There are 3 ways to turn a row about zero (a turn may also mirror it). The second row of each pair is the first, turned, with some noise. The first 27 pairs use one turn. New pairs use 2 turns, one after the other, and a turn may come again.
Known pairs, each followed by its turns in order:
-12,-29,37,4,20,-22,39,-16
25,46,-11,-33,21,-10,-2,-19 : Ner

-29,5,11,16,-6,28,34,-25
-11,-31,-22,-6,34,21,20,9 : bem

-3,-11,2,13,-22,-30,-33,0
-8,8,1,5,-48,10,14,2 : zarot

20,32,-32,31,-23,40,37,-18
9,-13,-76,15,28,-5,-3,-2 : bem

-38,5,-3,-12,29,-9,25,-6
-24,0,6,-9,7,31,1,41 : bem

-23,-20,-11,-25,37,-16,-3,-24
-8,23,9,9,16,-26,20,42 : zarot

8,20,16,38,-14,-19,-19,-11
11,-18,-10,16,-30,-11,37,-9 : bem

17,-17,-28,-32,-10,1,-5,-34
-21,-3,2,2,15,-27,36,33 : Ner

-18,2,36,13,16,25,15,3
38,0,-8,-25,-8,16,4,-23 : Ner

8,-41,8,-14,18,-13,-18,39
9,11,54,7,-6,-21,-26,5 : bem

-37,-30,35,-21,29,-3,-14,38
45,-10,23,4,26,-24,-17,-47 : Ner

14,21,-22,-9,-40,-38,-41,4
-7,9,-14,-40,-50,23,29,-3 : zarot

-12,-28,-29,-12,37,-29,-18,7
6,17,7,49,30,-22,2,-9 : Ner

-17,-37,31,24,-11,-24,-15,-34
8,-12,24,38,-44,-12,2,30 : zarot

-9,12,-27,24,2,4,20,0
-1,11,-30,15,-24,6,-1,2 : Ner

-20,-22,39,36,-10,35,-34,-17
63,-4,30,-17,-18,18,-3,25 : Ner

-20,-5,-9,26,-37,6,28,-40
-36,-39,-36,1,16,5,17,-18 : bem

-31,-35,11,25,-34,-25,38,-27
20,53,-11,-32,-23,-34,-22,18 : Ner

-34,9,22,16,2,25,-4,12
7,-15,12,34,16,10,15,-24 : zarot

-39,-30,21,33,-8,-34,16,33
-23,19,56,37,-20,21,-10,-7 : zarot

-3,4,-27,2,-22,7,-21,-22
-17,-27,-19,-11,-15,1,23,11 : zarot

21,-27,25,21,-17,-17,15,34
10,-22,28,45,-1,-6,-13,-17 : bem

-18,25,-36,30,28,-6,-17,-36
-14,-8,-38,-28,-27,-19,21,42 : bem

-25,-9,4,-22,-7,-34,-29,-5
-32,17,31,-15,-22,0,16,-10 : bem

-25,21,-14,-23,-10,-19,-38,8
-4,16,-6,-10,-12,20,53,0 : zarot

17,2,-35,-31,21,-24,-27,11
-18,45,-30,-28,-2,-7,18,12 : zarot

0,4,35,-20,34,-4,-31,37
15,-24,30,7,34,16,-10,-41 : Ner

New pairs, each followed by its turns in order:
37,-17,5,1,3,-15,-8,-20
11,-15,-10,13,6,11,2,-40 : Ner Ner

10,-19,-30,26,-3,17,-9,-31
9,18,5,27,-6,-40,-28,8 : zarot Ner

-15,16,33,17,19,-8,-9,19
18,-30,-24,2,-19,17,16,-9 : zarot bem

6,12,38,-15,-26,-23,18,12
-2,-8,41,-4,2,-22,30,-16 : Ner Ner

17,16,-8,37,12,-15,33,4
-4,-12,-2,26,8,-51,-9,1 : bem bem

33,-7,17,-3,21,20,17,-4
12,12,0,-11,-39,-24,-6,6 : zarot bem

-30,-39,-32,-19,34,-8,-36,-38
10,13,49,-18,-15,-30,-43,-43 : Ner zarot

7,16,15,-1,-33,-19,32,-8
29,5,-21,5,-28,4,17,28 : bem Ner

0,38,-23,22,33,17,-8,33
-31,-53,-20,25,-9,-15,-10,1 : Ner zarot

12,25,28,-19,4,-9,22,-8
32,10,6,-8,-21,15,-20,-17 : zarot bem

-3,-11,26,10,10,-8,12,35
33,-26,14,19,0,-5,10,1 : bem bem

1,-22,34,29,-4,12,-34,-40
-33,-12,7,-2,-52,10,-38,-6 : zarot zarot

-9,26,-20,4,-17,-26,-37,-24
19,-1,12,-31,-35,12,-33,-18 : Ner Ner

-30,39,-11,-8,-29,38,15,-14
-44,-6,-5,17,21,7,-9,-49 : Ner bem

18,-17,4,27,36,-32,34,37
-3,-3,8,58,-10,31,41,8 : Ner Ner

-15,-9,17,31,25,-10,-17,-17
-13,-17,-7,-17,-3,45,7,4 : Ner Ner

17,-3,-5,-19,-26,-37,17,-10
13,38,19,2,19,8,1,-29 : zarot bem

-27,25,16,-39,-5,35,6,6
35,-18,-6,-9,14,8,-41,29 : zarot bem

0,11,32,6,41,-9,40,-38
29,-56,-23,-5,17,-21,-9,24 : bem Ner

-28,31,30,-34,14,-11,-29,-13
-29,5,-50,-31,16,23,-2,-7 : zarot Ner

-27,-6,40,-12,-34,22,-7,-34
18,15,-23,-28,15,-21,54,-9 : bem Ner

18,7,4,18,9,29,2,11
1,19,9,22,7,1,18,24 : zarot Ner

1,19,31,37,-38,31,29,21
-28,-6,4,11,8,-59,-44,-7 : bem zarot

26,-25,12,-34,-6,15,9,-5
-4,40,6,-1,24,-6,-9,22 : Ner zarot

34,16,27,-30,-11,17,7,38
-4,12,-18,34,19,-4,9,54 : Ner zarot

-35,10,-25,-13,-22,4,39,25
-28,-11,11,-23,-41,7,24,33 : Ner zarot

38,3,38,11,4,-7,4,-34
25,34,-1,-13,34,29,-9,16 : Ner bem

37,-15,16,15,-31,-23,-12,17
21,33,40,-19,4,-18,18,13 : Ner bem

-34,3,0,-34,27,-20,2,24
-9,-39,-11,-19,-38,16,14,2 : Ner bem

-29,-5,39,20,-8,-22,33,4
49,-9,2,35,-24,-1,-17,-15 : zarot zarot

-27,1,-30,23,24,-15,-28,-33
-45,-14,9,43,-4,24,5,10 : zarot bem

30,5,38,-38,19,12,10,31
28,11,-2,7,35,-22,51,-4 : Ner Ner

-19,11,1,35,-29,12,-34,-11
-13,4,41,-27,8,-11,-22,26 : bem zarot

-4,-41,36,-9,-7,-36,-20,-20
-8,-31,27,-19,17,28,16,-44 : bem bem

-14,33,-41,-11,-40,33,21,-24
-17,4,-11,-13,-31,-59,-39,12 : Ner Ner

